The first 6 rows are patterns. Each new row is the sum of 2 different patterns, raised or lowered, with some noise. Before adding, each is slid sideways (what falls off one end comes back at the other), maybe read backwards, and multiplied by a number that may be negative. Names go in the order of the patterns.
Known rows, each followed by the names of its patterns:
[  8  10 -24  28   0  -5 -17  28  29  16  -5  30 -19   9   1  -1   6  18
  30  -1 -16  19  11 -23  12 -15  -7 -17   0  -6  -2 -27 -14   8  -5  -9
   9  11 -11   3 -12] : Tuzut
[-10  -6   8  11 -13  22 -14 -16  20  12 -21 -27  22  -3  28  24  -7 -24
  29  23  22 -23 -12 -11   7   8 -31  -1  -9 -16  10  -1 -21 -29  -7 -10
 -24  24 -22  31  12] : tos
[-17  16  12  -1   0 -11  11 -27  22  -7  17  15  17 -30   2  26 -17  -8
 -10   5  -4   8 -11 -24  13  11   6 -10   6  12 -17 -12  -4  14   6 -19
  -1  15   2   9 -11] : kasu
[-11 -16  31   4 -26   1  -9 -18  18  12  -2  11 -24  13 -16 -13 -26  23
  -6  19 -27 -10 -20 -23  16  -2  13  12 -26  31  16   1 -21  27  -3  21
 -19   5 -29  -5 -25] : sazul
[-30   9 -11 -12 -21 -23  20 -13  20  27  22  31  29 -28   5 -10  29  10
  25  -4  18   4  -9   2  24  19  29  -8   0   7   6 -27   5  -9  -4  -8
   6 -23  -4 -18  17] : Vus
[-24  12  -6   5  20 -28  -5 -12 -28 -28   0  17  22  24  -3  -7  29  -5
  22  10 -19  -5  -5 -21 -27  21  31 -15 -19  24  15   3   4 -19   0 -22
  22   8  -2   5  31] : ruf

New rows, each followed by the names of its patterns:
[-19 -24 -19  -6  -6 -21 -24   5 -21  -9 -19  -9 -19 -24  -7 -19 -16   3
 -12 -30 -21 -16 -22 -37 -27 -18 -21 -20 -32 -14 -28 -28 -34 -12 -28 -19
 -34 -37 -31 -39 -31] : Tuzut Vus
[ -2  39  33  23  55  14   3  36 -12   5  13  19  23  22  21  15  27   4
  26  20  21  47  67  46  16   0  47  28  36  41 -14 -21  55  32  -2  13
  31  29  48  38  39] : tos sazul
[-11   1 -13 -32  14 -26  18 -12 -26 -26  -5 -14  27  19  15  13   9 -21
  -4 -11  -6  36 -34 -10 -12  -9 -33  18 -11  26  -5  12 -24 -17  23  28
 -39  -8  26  13  12] : sazul ruf
[ 13  36 -13  45 -21  17  25 -20  -1  39  38   9   7  16  -2   9  45   3
  19  20  56  22  37  -2  32  17  48  21  25  -3  -8  35  40  -3   2  40
  -5   5  22   7   8] : Tuzut tos
[41 41 49 42 39 16 31  2 10 22 13 31  6 24 14  4 -4 28 15 13  8 29 -9 29
 32 12  9 50 44 30 22  1 14 37 25 28 20 34 20 28  2] : tos Vus
[-28   1   6  -2   7 -40 -42 -27  -8   5 -61 -39 -62  -6  -3 -39 -44  -6
 -23 -11 -23 -22 -26 -24 -18 -43 -13 -18 -29  -1 -28 -37 -47  -6 -63  16
 -20 -11   2 -17  -2] : tos ruf
[-12 -25  -8  -4   4 -46 -34 -44   1 -14 -35 -50 -16 -42  12 -11 -24 -39
  -8 -14 -44   1 -31 -15  -1  -2 -15 -32 -10 -35  -1   2  -7  17  -2  -9
 -24  -7  -9  -7  15] : tos Vus
[ -3  16 -20  26   9   7 -22  37  33 -16 -10  44  32  32   0 -12  10  -9
  -3  14  -5   4  22 -12  -7  -5  -9  35 -46   8 -17 -30 -39 -16  35  10
  42  25  18  54  25] : Vus ruf
[-14 -22 -27 -19 -21 -23 -28 -19 -14  -2 -38 -29 -36 -11  -5 -20   2 -27
 -27 -25 -44 -43 -13 -32 -34 -28 -12 -28 -29 -34 -26 -22 -14 -35 -27 -40
 -17 -25 -31 -18  -4] : kasu Vus
[  8 -20  10   4  -7  17  -6  -6 -14 -20  27  -6   5 -15   8  -3  17 -14
  22 -18   5   9  24  -3   1  -8 -10  21   3   2   5  -5   9 -10   5   1
 -14   5  -8   3 -14] : tos sazul
[ 41 -21  15 -17 -24 -10 -46  -8  -1  36 -33 -27 -13 -47  -3  21 -21   9
  -3  35  36  26   3 -15  41  35  19  21 -17 -15  24  20   8 -13  20 -10
  21 -10 -16 -23  15] : tos Vus
[-11  -2  17  13  30 -19  -7  15  17 -28 -16  -7  12  -9   1  21  -3  18
   4   7  21  24   7   8 -24 -22 -16   9 -20  26  -3  -4   4 -26  32   5
   7  13  10   0   9] : sazul ruf
[15 42 58 22 25 47 46 -2  5 31 48 24 40 22 34 35  4 17 -4 27 38 16  2 46
  6 55 12 51 21 26 15 36 56 12 48 56 37 42 60  4 43] : Tuzut Vus
[-20 -18  -7 -45   7 -13 -11 -22   3 -34  -7 -16 -23 -38 -26 -30 -27 -23
  -8 -29 -26 -13 -19 -34  -7  -6 -27 -18 -33  -5 -24 -34 -32   0 -21  -5
 -37 -31 -21 -26 -11] : kasu sazul
[ 17  30  13  16   4   9  39  -1   7  16  31  22   5   8  23   5  15  -1
  28  21   8   4   0  10  18  29 -10   3  38 -11  -4 -13  22  -9  44  -8
   9   2   3  -6   3] : kasu Vus
[-29   0 -19  26  -4 -19   0  -4 -27  12  16  -1   7 -13  19 -17  -6 -25
  26   3   7  -5  -5 -16 -25  30  15  21  10  -5  18  20   4 -16  29  10
  36 -14  -1 -11   4] : Tuzut sazul
[  9   6   4 -18   1 -18 -38 -35 -19 -54  17  -9  13 -54 -37 -41   0 -44
   2  -6 -10 -28 -29 -47 -21  -7  -4 -26   9   4  -7   5   4  -2  14   0
  10  -4  29 -23   5] : Tuzut Vus
[-27   2 -34   8 -16   2 -11   1 -53 -20  -6  -7 -25   4 -35 -31 -25 -37
  14 -32   9  10  16 -16   5 -45   8 -13  16   8 -14 -16 -15 -22   0 -37
 -15  -7  17 -41 -13] : sazul Vus
[ 27 -25   2  11   6  21  16  22  15  -3  29  -5  -5  -5  51  -4  44 -26
  -1  -9 -24  17  11  29  15 -16  41  11  19  -3  30   3  21   7  30   2
  -3 -14  15  13  40] : tos sazul
[ -7  17 -23  21 -16 -23 -21  31  -9  12 -36  -2 -15 -28  19   5  19  -3
 -32  34  14   4 -26  21 -15  37 -17 -14 -18   5 -14 -14  -3  15  10 -31
   1  -9 -11  28   1] : kasu sazul
[ 34  28  41  -2  32  -8  49  56  48  41  27  -6  24  -5  -2  -8   7  16
 -16  39   2  15   2  33   0  -1  14  28 -20  15  22  15  16  43  43  30
  14   9  17  21  21] : Vus ruf
[12 14  0 32 35 36 21 36 27 28 55 14 41 33 26 56 53 28 24 50 22 45 29 42
 24 21 11 25 22 37 34  6 27 18 20 30 35 18 46 -4 43] : sazul Vus
[-36   5   9 -39 -17  -7 -14 -57 -24 -16 -25  -6 -28 -12 -17 -30 -12 -48
 -18 -16 -27 -56 -58 -48 -10 -23 -43 -40 -11 -33 -48 -59  -8 -36  -9 -65
 -32 -37 -60 -41 -20] : kasu Vus
[ 30   7   9 -13   0 -23 -33   3 -50  10 -13 -33 -40 -20 -10  18  16   8
 -16  24 -21 -13  -6  -2  27 -24 -10 -10 -12 -18  13   7  18   5 -15 -19
 -45  28  24 -25 -12] : Vus ruf
[32 28 19 38 27 13 27 45 32 28 49 23 23 18 25 36 21 38 20 14 31 23 37 28
 12 26 36 17  8 15 29 29 12 26 25 37  3 23 37 17 28] : Tuzut kasu
[17 22 -1  4  1 17 27 22  3 32  2 20 14  9 11 21 10 30  7  9 15 19 25 19
 22 30  8 38 18 29  3 21 23 27 -5 11  2 16  6  9 19] : Tuzut sazul
[-38 -31 -34 -13 -29 -12 -15  -6 -25 -18 -11 -30 -63 -22 -23  13 -17   5
 -48 -32 -17 -34 -15  15 -35 -47 -24 -47 -60  13  16 -35 -28 -21   4 -31
 -28 -59   0 -45  16] : sazul ruf
[15 16 30 11 25 17 28 26 15 14 26 26 11 15 28 18 13 16 13 28 14  7 26  2
 20 24 18  0  6 10 23  1 34  6 20 12 10  3 15 17 14] : Tuzut kasu
[-14 -12  -1 -13  14  -5  11 -12   5 -21  12   0  11   0  -6  -9 -10  -4
  27 -43 -24  -9  23 -41  -1 -21   0 -11   9   0  16  -5   3 -28 -18  -2
 -11  -4   6 -32 -21] : Tuzut sazul
[19 27 28 38 27 41 23 39 24 29 37 43 31 28 34 15  6 26 23 19 40 37 26 15
 23 14 32 26 38 31 20 22 22  4 37 21 22 19 41 22 33] : Tuzut Vus
[ 26  12  49  31  20  16  59  10  53  -2  23   0   4  -5  16  18  38  22
   6   8  22  15  30  26   8  45  20  49   0  10  18  55  18  49 -10   5
  17  19  26  15  44] : tos sazul
[-34 -24 -66 -10  -9   4 -49 -39 -47 -43 -30  -6 -23  -4 -27  23 -29 -32
 -48  20 -52  -1 -40 -34 -52 -42 -42 -31 -52  -4 -18 -64 -51 -40 -50 -13
 -34 -37 -31 -41 -37] : Tuzut sazul
[-12  15  13  -3   8  22  -6  11  20   1   3   5  46 -26   9  -9  -8 -26
 -39 -22   2  10 -19   7 -21 -22  -3 -13 -29   3 -17  22   2  46 -28 -11
  32  25   7  13 -29] : Tuzut tos
[  0 -16 -27 -42 -35 -40 -42 -26 -36  -3 -44 -40 -14 -47  -4 -34 -35 -37
   8 -38 -53 -26 -12 -11 -25   5 -61 -28 -18 -14 -45 -30 -17 -45 -48 -14
 -13 -18 -10 -48 -24] : kasu ruf
[-50 -22  30 -13   2 -44  -8 -52  16 -32   3  14   7 -54 -24 -14 -13 -13
 -22  -9  17  -5  -7 -22  10  -4  20 -10  17 -13   8 -26   2  18  19   0
 -28  18 -26 -25 -38] : kasu Vus
[-36   1  -8 -15 -13 -21 -18  -8  10 -32  -9 -22 -14 -15 -36 -24 -10 -16
 -28 -21  -7 -31 -16 -10 -13 -21 -24  -4  -7  12 -24 -19   0  -1 -10 -13
 -21 -30   2   6 -16] : tos kasu
[  3  -5 -12  13 -12  23  -9 -11  18  21  -9 -13  14  -3   5  -1  -5 -29
  -9 -16 -32 -28  -1  -4 -16  -7 -24 -14 -10  -5 -25   8 -24  21 -35 -34
 -37  -9 -23  15 -35] : sazul Vus
[-46 -18 -23 -16 -18 -32 -33 -41  15 -20 -32  12   7  13  -8 -10 -37 -12
 -11 -11  -6  -8   5 -28 -29  -8  -5   5  -3 -36 -11  -1 -16 -39 -28 -10
 -13 -28  -8 -18  -7] : kasu Vus
[41 22 38 29 17 37 15 13 31  4 29 25 40 19  6  4 16 21 31 11 15 33  4 31
 33  4 16 45 22  7 16 16  5 28 18 28  7 46  1 33 36] : tos sazul
[ -5  26   5  15  -1   3 -11  33  16   1  25  19  27  -8  22 -13  11  33
   1  -5  -2  22  -8   4  30   8   5   6  16  12   9 -19  -4   3  28   8
 -16 -14  20  15  22] : tos kasu
[-37 -28   3 -29 -12  -6 -38 -26 -31  -4 -25  15 -42 -44 -22 -28 -40 -21
 -18  -1  12   4 -11 -33  19 -16   7 -25  -6 -24  -7 -10 -25 -20  -1 -27
 -15 -16 -21 -49 -31] : tos Vus
[ 25  -7  -7   9  21   9 -19  -5  -3 -11 -19 -11  -8  23 -19  -3 -10  -9
 -10  -5 -15 -14  22   0 -33   2  -4  15  -4  10 -22  21 -10   4   1  11
   7   1  -6  15  -8] : kasu Vus
[ 24  -5   2   9  15  -4  38  14   8  21   3  19   8   3  17  30   1   6
   5   6  11  10  32   1  18  19  13 -10  -8   2  16  -5  30  36  17  35
   5  26  20  36  26] : Vus ruf
[-14 -53 -44 -30 -18 -19 -15 -50   8 -33 -16 -32   1 -31  21 -19   4 -42
 -33 -38 -14 -39  26  -9 -15 -29 -23 -61  20  15  -2  12 -22 -22 -17 -53
 -61 -15 -36   3 -70] : sazul Vus
[-16  36   8   8   6  34  27  21  21  38  25   9  12   4  24  -2  24  43
  23  37  -5  32  26  54  41  25  16  11  11  11   6  42  26  35  25  -4
  53  32  33  12  24] : tos ruf
[55 20 58 22 20 47 54 49 40  1  4 20 25 -7 46 28 21 32 10 42 29 18 39 32
 13 22  7 21 19 46 40 20 26 60 57 18  0 25 18 24 39] : Vus ruf
[-40 -24 -24 -26 -21 -14 -18  -9 -40  -9 -33  -2   1 -25  -7 -28 -12  -3
   1 -43  -9  26 -29 -25 -30   2 -30  15 -32   9 -24 -28 -14 -29 -23 -20
 -28 -16 -29 -21  11] : Tuzut kasu
[  3   1  35  11  13   0  -3  36 -12  36   5  -5  -9   9 -10 -12  19  34
 -18  -1  31  20   6  30   9  25  -5  19  17  19  11  46  -1  36  -1  16
   7   7  25  14   8] : Vus ruf
[-37 -31  -1 -43  -4  11 -44 -32 -43 -38 -59  -3 -18 -13 -34  15 -27 -17
  -5  -7 -41 -23   4 -18  -8 -37 -18 -43 -34  -7 -21  11 -58 -34 -40 -27
 -58 -11 -11   3   9] : sazul ruf
